The first 8 rows are patterns. Each new row is the sum of 3 different patterns, raised or lowered, with some noise. Before adding, each is slid sideways (what falls off one end comes back at the other) and multiplied by a number that may be negative. Names go in the order of the patterns.
(in the rows, 128 means zero)
Some rows, each with the names of its patterns after it:
[150 138 157 108 128 133 120 119 139 121  96 156 105 117 141 104 121 159
 104 117 118 137 155 110 125 160 159 127 148 127 135 152 141 113 118 106
 144 143 101 142 158 157 144 151 113 137 107] -> J4
[131 126 160 141 151 103 129 134 151 136  96 113 112 159 117 125 123 107
 140  97 107 142 136 125 140 100 106 104 128 157 157 132 143 104 150 119
  98 143 120 129 140 153 134 100 120 158 109] -> J91
[158 102 136 160 155 160 110 109 125 140 154 133 113 154 106 138 160 160
 158 104 118 146 140 144 117 160 151 134 152 144 153 135 142 102 131 159
 139 153 101 158 148 143 127 131 115 132 146] -> J838
[124 131 104 139  98 128 147  99 131 139 132 123 132 133 113 155 125 111
 106 139 145 143 101 155 154 106 102 143 115 153 143 138 157 157 122 130
 154 127 119 120 103 122 137 110  96 133 124] -> J617
[155 125 109 116 150 118  96 103 127 120 101 157 104 142 103 153 100 145
 130 102 148 116 125  99 132  98 138 113 124  99 110 141 123 112 141 106
 134 111 106 150 130 113 116 141  98 111 140] -> J290
[111 134 103 158 139 151 109 117 116  96 138 100 124 157 127 122 126  97
 103 101 113 137 140 106 156 134 147 115 122 100 112 113 153 133 132 116
 148 130 127 135 121 131 103 118 150 111 106] -> J962
[124 106 103 107 144 115 133 160 118 138 158 102 123 154 110 128 147 144
 150  98 143 143 142 154 124 156 100 138 133 125 151 123 119 151 119 140
 132 134 108 150 113  99 151  98 143 153 114] -> J807
[148 159  97 102 154 117 155 143 126 152 130 128 151 151 115 100 118 143
 112 150 155 155 107 110 143 102 123  99 129 117 141 105  98 121 127 146
 141 145  96 153 143 118 103 157 131 144 115] -> J129

New rows. What belongs after each?
[124 121 168 165 166 141 145 163 173 159 143 132 149 173 144 131 115 134
 155 145 154 182 154 191 159 156 139 141 125 178 135 174 137 158 174 127
 145 139 126  95 186 145 113 184 136 173 172] -> J4 J617 J129
[170 101 130  94 136 124 150 115  49 109 147 125 159  97 120 166 117  95
  99 133 105 161 135  96 120 109 124 170  67 122 145 134 155 120 115 128
 129  95 129 106 170  60 117 168 127 113  84] -> J838 J290 J129
[116 169 147 132 167 203 169 134 146 155 161 162 126 188 191 143 185 166
 173 147 161  99 127 174 175 174 127 160 185 151 147 168 123 157 157 176
 134 148 171 159 197 115 143 144 179 174 153] -> J838 J617 J962
[158 180 118 129  98 139 118 169 129 116 157  99 154 167 175 164 113 102
 140 150 172 137 161 147 161 137 141 143 150 157 102 141 181 153 132 121
 177 117 112 114 151 128 127 157 188 107 130] -> J838 J290 J962
[102 114 108 104 123 107  98  97 117 100 102 114 129 100 106 105 105  92
 132 101  96 123  93 114 112 111 101 104 114 131 101 119  97 106  82 106
 121 130 116 114  94 114 121 109 112  87 100] -> J91 J838 J617
[ 88  87  81 141 109  74 123  93  93 113 107  84 143 109  98 114  89  51
 156 106 103 106  60 141 139  64  69 111  74 117  99 108 106  84 110 122
 116 117 121 105  55  92  77  72 133  86 112] -> J4 J838 J807
[ 80 127 131 114  96 120  73  95 109 149 108 120 103 103 113  80 138 127
 102 104  96 132  85 108  85 131 124 136 126 138  78  93 132  63 112 105
 127 133  93 105 125  84  91 103 131  90 133] -> J962 J807 J129
[182 138 138 162 193 155 132 170 182 177 151 146 196 147 195 146 182 134
 195 148 120 167 128 168 166 175 141 172 156 140 139 173 184 139 161 142
 123 157 139 200 181 141 166 141 181 147 146] -> J91 J290 J807
[ 87 137 137 138  94 106 147 109 104 145  75 133 108 129 151 140 101  99
 157  77  88 137 136 114 121  85 106 101  93 117 140 105 116 110 114 138
  64 153  97 134 127 117 146  85 131 115 101] -> J91 J617 J290
[138 103 146 136 150  87 134 129 125 143 112 123 157 141 129 126  91 123
 110 107 162 126  97 187 120 130 111 132 119 106 126 147 151 143 144 136
 123 131 156 100 112 113 146 144 111 104 120] -> J4 J617 J962
[ 86 173  82 129  63 126  79 139 107  45 108  84 157  81 105  79 128  75
  61 105 157 108  98  91  70  56  67  69 141 142  62 113 100 136 102 101
 118  99 106 109 139 117  53 123 141 130 105] -> J91 J617 J290
[104 162 165 143 146 158 133 101 123 148 157 129 167 130 158 142 146 120
 152 147 152 124 108 123 106 173 143 111 131 131 110 105 120 147 136 120
 157 144 123 120  96 123 127 113 131 142 135] -> J617 J807 J129
[134 110 125 128 144 119 108 142 130 136 127 137 124 124 116  95 121 155
 132 130 108 149 118 136 107 120 124 139 141 130  84 113 161 116 135  94
  98 123 125 132 131  98 130 103 115 117 127] -> J91 J838 J962
[134 115 156 107 156 125  86 167 133  95 139 160 125 122 149 156 125 110
  90 159 112  92 112 120 107 115 172 103 143  81 182 104 136 116 106 155
 113 140 106 148  93 117 130 128 102 127 136] -> J290 J807 J129
[160 148 163 191 121 126 171 164 172 168 130 129 145  93 179 159 171 103
 169 193 128 157 147 126 137 126 195 178  95 176 139 173 141 172 108 222
 192 177 130 129 144 135 189 132 153 170 174] -> J91 J962 J129
[101  98 113 113  81  94 117  53 107 142 119 107  70  77 112  94  58  90
 122  84  87 151  74 128  98 117  87 148 114  96 115 102 122  83 136  79
 123  90 106  77  88 131  98  86 136  73 119] -> J617 J290 J807
[148  93 117 113 147 133 125 174 119 121 141  91 110 128 121 131 169 150
 127  97  98 175  98 117  85 127 135 141 163 127 113 132 101 134 114 106
 143 122 142 116 144 104 107 148 144 143 113] -> J91 J962 J807
[125  94  99 100 138 124 128 119 105 134  82  82 142 105 125 145 100 111
 101 106 133 132 109 121 103 128 117 111 148 119 111 105 135 102 111 105
 138  97 134 108 124 125 130 109 111 125 127] -> J91 J962 J129
[107  82 134 109  97  69  94  88  83  64 107 114  78 109  91 120  89  86
 126 133 125 105  98  82  72  67 129  87 115 144 112 131  94  62 117  79
 112 126 148 118 122  75  81 113  89  94  51] -> J4 J91 J962
[130 125 114  94 162 106 124  98 155 109 130 159 102 128 125 123  96 108
  78 125 135 104  87 114 139 131  85 135 104 121  93 126 140 107 114 120
 171 117 118 136 149 157 108  97 141 106  92] -> J91 J290 J129
[117 178 111 136 100  98 134 135 101 105 144  86 144 108 132  94  92 164
 139 104 146 117 117  87  84 147 145 119 130 122 110 128 128 159 111 115
 133 163 143 100 117 127 125  83 150  88 162] -> J91 J290 J962
[133 201 129 102 116 172 124 112 107 107 105 141 145  72 130  87 168 128
 137 136  74 149 148  96 130 137  87 118 102 154 109 123 136 108 116 129
 106 145  84 121 152 117  96 157 138 102 124] -> J838 J617 J290
[159 143 131 134 163 145 110 148 137 137  95 176 165 139 116 162 197 136
  93 161 140 163 139 161 157 183 151 151 185 146 103 170 110 174 181 136
 120 156 139  97 163  97 139 135 153 127 124] -> J617 J290 J807
[125 109 156 143 136 176 106 126 109  82 159 137 145 145 146 140 123 101
 105 121 119  88 147 128 135 148 105 124 111 134 138 117 118 123 124 137
 108 129 109 156 136 105 113 125 135 145 129] -> J838 J962 J807
[109 133  98 126 105 143 121  83 131 115 121 137 126 103 132 129 119 135
 128 111  97 135 127 106 102 157 165  87  75 148  76 137 128 140 149 131
  91 110 141 124 111 132 118  96 148 115  96] -> J838 J617 J129
[149 125 137 130 128 128 132 113 107 148 135 148 135 126 141 125 111 158
 113 162 164 166 141 165 130 146 166 124 109 116 116 133 147 104 110 158
 132 132 151 112 143 106 133 140 117 123 153] -> J4 J91 J617
[ 82  50  56 145  91 117  76 124 106  91 112  86  86 133  98 130  45  75
 132 146  97  60  96  83  73 128 115  91  89  41 145 132  80 108  55  70
  90 117  89  97  88 124  84 150 119  87 128] -> J838 J290 J129
[127 124 142 145 138 116 132 149 128 156 150 171 120 134 122 111 136 119
 125 179 124 113 150 109  99 125 118 139 152  93 145 136 155 127 146 118
 135 125 177 133 136 146 153 146 147 156 145] -> J91 J617 J962
[133 124  75 129 124 101 105 123 124 105 109 146  89  96 110 116 133  92
  74 132  96 137  86 116 120  96 123 132 147 135  97  70 139 110 123 102
 144 102 118 145 126 120 110 120  88  87 113] -> J4 J838 J290
[116 114 128  96 139 194 121 117 116 131 142  83 123 111 190 133 141  99
  81 170 152 106 145 143  93 131 134 126 160 124 137 102 134  86 122 153
 117 145  80  99 124 121 159 100 116 152 132] -> J91 J838 J807
[152 139 140 150  93 134 132 141 168 145 136 161 108 140 125 116 125 116
 103 148 174 159 156 110 167 148 106 114 137 134 157 148 149 166 132 127
 108 119 122 144 144 143 143 138 180  75 136] -> J4 J91 J962
[151 174 136  97 136 110 174  88 105 119 186  97 119 108 151 149 117 169
 142 121 131 105 142 123 133 168 113 118 110 148 170 173 148 136 103  84
 112 128 174  94 172 160 144 129 137 119 131] -> J91 J290 J129
[123 117 118 136 112 111 146 149 132  95  95 116 107 132 106 111 165 123
 147  97  98 107  99 138 125 121 107 132 119 156 123 133  77  97 130 143
 125 126 122 153 118 120 147 131 119 107 109] -> J838 J290 J962
[189 192 170 170 165 166 153 176 164 193 154 204 179 189 176 154 183 175
 164 171 174 180 170 178 199 168 154 192 197 182 164 196 152 165 131 199
 181 188 200 162 196 181 156 169 191 189 184] -> J617 J962 J807
[101 181 161 147 101 127  88 119 152  98 173 112 121 129 141 109 161 129
 141 141 136  60 122 133 165 139 105 144  99 125 154 110  74 133 127 134
 116 176 129  99  88 134 102 149 101 154 101] -> J91 J838 J617
[ 84 145 114 129 163  90 121 140  95 111 126 124 142 120 132 145 114 109
 135 109  81 102 124 111 140 126 100 110 113 128 113  93  87 140  82  82
 137 122 119 117  99 113 101  74  98 101  95] -> J617 J962 J807
[105  97 105 109 104  92 109 116  94  94 108 105 101 122  79 115  84 106
 101  94 111  99 101 104 106 101  82  98  71  93 104  87 117  83  92  93
  92  98  99 102  95 112  88 124 103  92 115] -> J4 J91 J807
[170 160 142 139 111 168 137 162 143 115 159 118 132 168 138 121 155 100
 135 148 151 199 158 151 162 128 159 123 127 181 144 161 155 188 155 126
 125 165 149 139 153 166 161 163 123 150 139] -> J91 J838 J962
[144 154 109 140 144  93 121 166  85 115 142 127 144  87 102 102 132 143
 111 126  94 114 104 132 161 110  93 130 120 128 126 114 110 158 106  99
 124 117 140 146  72 130 134  90 100 117 114] -> J838 J617 J807
[ 93 107 153 132 119 100 139 123 120 136 135 136 143  98 132 120 102 129
 145 137 102 115 109 131  88 149  82 153 158 106 143 111 117 102 116 135
 133  86 123  92 129 122 109  99 146 120 115] -> J91 J838 J290
[ 94  80 158 116 125  77 145  99 145 147  99 156  93 111 119 120 125 129
 115 125 101 109 151 139 120 135  67 106 123 101 163  89 129 136 126  98
 105 112 124 121 140  94 120 140 108 117  85] -> J91 J838 J290
